There are 5 ways to turn a row about zero (a turn may also mirror it). The second row of each pair is the first, turned, with some noise. The first 45 pairs use one turn. New pairs use 2 turns, one after the other, and a turn may come again.
In the rows, zero is written as 100.
Some pairs, each with its turns in order after it:
85 97 99 72 94 121 120 109
95 100 106 117 95 91 123 70 | Q22

93 103 99 139 107 105 92 114
105 95 99 89 123 73 80 112 | Q22

105 121 127 131 60 125 85 96
101 60 55 107 107 120 116 85 | Q903

103 83 101 68 106 87 137 102
105 91 102 131 71 78 86 83 | Q90

106 103 126 106 130 74 74 96
114 127 108 90 110 64 123 109 | Q248

106 82 85 112 118 116 77 116
115 103 99 93 87 90 70 74 | Q903

106 87 115 113 112 90 138 97
127 74 92 108 97 86 88 82 | Q90

96 93 88 102 98 69 90 126
123 88 86 97 111 84 106 76 | Q248

134 115 89 77 96 85 84 100
93 108 91 116 76 129 76 102 | Q22

121 81 90 97 77 89 111 107
74 115 89 121 111 105 105 91 | Q764

97 103 106 87 118 120 68 102
84 102 95 106 125 95 122 124 | Q248

99 97 109 100 86 96 128 75
100 118 100 94 72 114 81 99 | Q248

99 102 90 86 130 90 121 98
97 82 87 92 85 123 82 93 | Q764

94 120 110 109 94 134 104 102
106 89 112 94 105 96 117 134 | Q764

118 109 79 90 127 109 102 86
91 82 108 91 87 75 112 121 | Q90

105 97 88 72 83 91 92 109
86 127 114 113 91 92 99 99 | Q90

133 115 70 94 90 109 88 89
105 86 94 133 82 115 75 113 | Q22

111 110 121 130 103 99 114 125
110 92 70 90 128 90 84 88 | Q90

81 95 71 75 92 92 90 106
93 122 98 102 89 93 64 106 | Q764

85 153 78 107 91 91 59 91
130 87 138 124 97 68 67 111 | Q764

118 103 88 78 100 78 91 107
97 119 92 107 74 116 87 100 | Q22

70 111 82 90 84 97 112 117
100 121 79 130 95 106 119 101 | Q90

84 58 137 117 87 60 78 98
126 117 112 76 93 136 79 53 | Q90

88 106 113 100 100 79 116 70
104 130 95 90 85 92 77 102 | Q248

95 93 71 101 125 109 87 87
91 115 108 98 71 100 73 93 | Q903

101 87 117 91 105 111 90 131
136 94 107 104 104 88 101 87 | Q903

86 96 91 118 100 87 115 96
123 109 108 94 108 90 106 109 | Q22

65 95 100 123 103 70 112 85
104 82 72 99 77 66 97 82 | Q764

80 89 86 114 103 133 116 126
100 81 96 107 81 54 96 86 | Q903

123 97 120 98 100 130 81 103
83 94 110 103 94 108 135 121 | Q248

129 103 107 107 118 115 91 109
77 86 114 99 99 100 73 103 | Q22

102 86 103 106 103 112 73 104
119 99 92 93 88 105 90 83 | Q903

101 76 119 115 115 79 97 90
120 89 107 78 90 107 90 75 | Q90

88 104 85 122 105 122 87 118
95 91 92 110 115 66 87 105 | Q22

96 109 77 129 91 116 100 131
86 88 85 109 105 71 90 65 | Q903

101 124 105 100 101 105 83 90
82 103 99 108 98 80 101 114 | Q248

83 106 79 82 132 79 115 92
110 96 89 102 55 86 120 105 | Q90

108 117 116 90 107 90 119 93
97 96 111 116 116 108 104 125 | Q903

89 89 90 84 89 80 97 89
85 111 99 99 88 87 82 85 | Q764

120 96 87 113 95 124 94 102
95 85 115 124 95 114 112 104 | Q248

87 95 116 89 111 81 89 91
108 104 106 85 81 94 97 76 | Q764

109 69 78 96 119 61 76 85
102 111 88 98 111 99 66 47 | Q764

84 101 122 90 124 111 95 120
64 111 103 91 113 86 107 86 | Q22

115 100 128 115 115 120 92 91
121 79 86 109 96 114 78 112 | Q903

66 99 114 93 95 97 102 116
106 89 78 72 108 98 90 111 | Q248

New pairs, each followed by its turns in order:
97 86 113 62 81 111 110 82
76 84 111 115 71 93 117 80 | Q248 Q903

129 66 108 116 124 104 99 115
76 118 124 66 88 86 85 99 | Q903 Q90

111 130 144 128 98 139 98 116
123 143 97 107 143 107 113 130 | Q22 Q248

86 96 108 96 85 102 82 88
85 100 116 90 93 82 96 99 | Q22 Q903

88 84 85 82 96 114 109 122
99 109 107 113 123 127 103 112 | Q248 Q248

82 87 86 107 109 103 108 89
97 115 99 101 97 101 73 92 | Q764 Q764

104 98 99 123 103 97 88 122
88 116 102 96 93 119 81 100 | Q903 Q903

130 104 109 102 116 109 66 107
96 80 70 106 73 107 121 99 | Q248 Q764

83 98 110 93 88 117 83 82
85 79 99 101 112 80 104 84 | Q90 Q22

83 100 131 97 95 108 96 85
94 85 97 115 107 114 119 123 | Q90 Q248

107 102 90 75 98 75 103 80
80 71 111 105 84 110 94 106 | Q22 Q248

123 71 68 87 82 88 113 125
122 125 123 108 97 123 117 135 | Q903 Q903

99 75 88 83 81 96 119 107
94 84 85 106 112 87 69 110 | Q764 Q248

104 115 91 111 114 94 100 106
90 110 120 96 109 94 102 99 | Q90 Q903

123 91 108 97 98 88 100 86
91 81 92 104 92 96 104 79 | Q22 Q22

114 91 91 88 98 116 99 108
113 107 111 101 109 119 99 92 | Q22 Q90

114 124 94 101 89 69 75 92
67 107 98 92 121 93 124 117 | Q22 Q90

85 80 122 91 91 98 130 59
51 70 86 115 97 91 108 106 | Q248 Q248

118 102 98 82 110 84 116 58
73 100 89 101 114 78 102 63 | Q903 Q22

76 102 90 102 89 123 104 105
83 107 89 79 105 92 117 110 | Q903 Q903

61 105 109 103 98 80 101 87
84 134 107 84 93 81 108 109 | Q248 Q90

97 101 118 95 95 105 118 120
110 94 95 99 118 82 81 94 | Q90 Q764

100 90 99 103 130 112 116 108
88 112 97 93 116 116 82 117 | Q764 Q764

140 79 85 71 81 129 113 84
152 90 116 79 83 100 129 115 | Q903 Q903

89 118 103 101 112 86 72 110
94 122 90 125 109 84 95 111 | Q22 Q22

116 108 95 103 94 99 95 80
105 92 99 113 96 79 109 105 | Q248 Q764

80 86 134 101 85 89 98 139
86 67 86 122 107 132 94 75 | Q903 Q764

113 107 102 95 98 87 115 80
115 112 92 90 89 110 103 117 | Q903 Q764

88 100 78 98 125 124 127 95
127 87 71 89 83 79 105 104 | Q903 Q248

107 78 119 101 132 95 86 127
88 111 120 117 91 76 134 88 | Q903 Q248

88 95 91 73 89 120 123 107
89 99 88 114 125 122 99 124 | Q248 Q248

86 102 101 114 110 60 93 88
91 110 71 98 101 88 116 129 | Q903 Q90

99 90 102 105 90 97 110 63
84 109 87 99 110 126 118 110 | Q22 Q764

65 101 108 77 83 102 126 106
102 106 126 95 68 110 106 69 | Q248 Q903

128 89 94 90 117 103 87 102
99 110 125 85 91 103 78 108 | Q248 Q248

111 91 87 89 90 105 112 80
104 92 108 111 125 100 89 89 | Q22 Q90

89 89 100 125 102 82 91 108
79 83 116 93 105 114 91 101 | Q90 Q764

76 106 85 103 110 108 114 102
101 107 82 102 77 85 89 95 | Q764 Q22

103 71 111 108 110 102 119 112
83 79 114 106 90 115 97 84 | Q248 Q22

99 80 82 98 99 117 91 100
98 110 92 79 113 89 112 99 | Q22 Q903

96 128 73 91 108 93 96 60
89 101 74 119 118 142 110 110 | Q903 Q90

111 63 104 90 106 101 102 95
114 100 83 85 91 115 112 121 | Q90 Q903

105 79 105 122 112 125 86 84
101 70 128 83 91 100 110 102 | Q248 Q248

63 72 111 108 87 102 102 93
115 98 107 125 76 66 95 92 | Q22 Q90

83 137 107 125 78 135 91 103
128 97 72 89 111 130 78 131 | Q90 Q764

110 82 110 86 89 112 110 94
119 105 100 101 94 93 109 123 | Q90 Q248

81 101 121 97 90 93 89 107
110 91 99 108 110 74 105 108 | Q903 Q90

140 135 111 69 81 65 105 75
122 92 86 51 94 127 121 142 | Q903 Q764

110 128 85 86 116 104 109 90
109 128 99 81 116 96 116 101 | Q764 Q764

94 82 119 58 113 126 110 123
76 80 96 82 71 59 108 98 | Q22 Q764

80 110 82 96 128 118 127 131
80 92 57 114 101 80 78 100 | Q90 Q764

106 118 119 86 126 123 113 74
117 128 86 108 121 95 131 114 | Q903 Q764

97 97 72 105 113 132 95 125
100 118 74 73 100 128 110 109 | Q903 Q903

106 103 104 121 89 84 115 120
108 98 110 79 90 77 108 117 | Q90 Q90

103 86 98 115 120 78 84 129
101 123 111 114 109 118 126 80 | Q22 Q903

99 97 74 85 109 77 86 120
107 74 130 94 83 95 106 93 | Q903 Q764

84 105 82 114 119 82 122 96
91 109 99 64 90 97 95 80 | Q764 Q903

74 102 122 93 88 97 116 117
100 95 112 90 121 104 129 118 | Q90 Q90

97 113 94 110 67 109 90 89
105 85 112 125 92 110 124 101 | Q903 Q90

116 87 86 113 121 97 116 91
117 100 118 104 87 89 83 79 | Q90 Q90

117 69 98 114 103 103 116 96
96 95 93 77 83 116 104 78 | Q22 Q22

94 90 97 90 71 105 100 104
94 98 116 114 110 101 122 100 | Q248 Q90

90 130 108 110 86 119 117 141
88 102 87 70 64 85 132 93 | Q248 Q22

98 100 96 106 114 97 117 104
91 96 105 88 94 104 84 105 | Q248 Q90

128 90 97 108 113 100 99 117
89 83 122 116 108 92 96 113 | Q764 Q22

91 70 108 106 78 83 83 77
87 76 114 126 85 99 94 73 | Q248 Q248

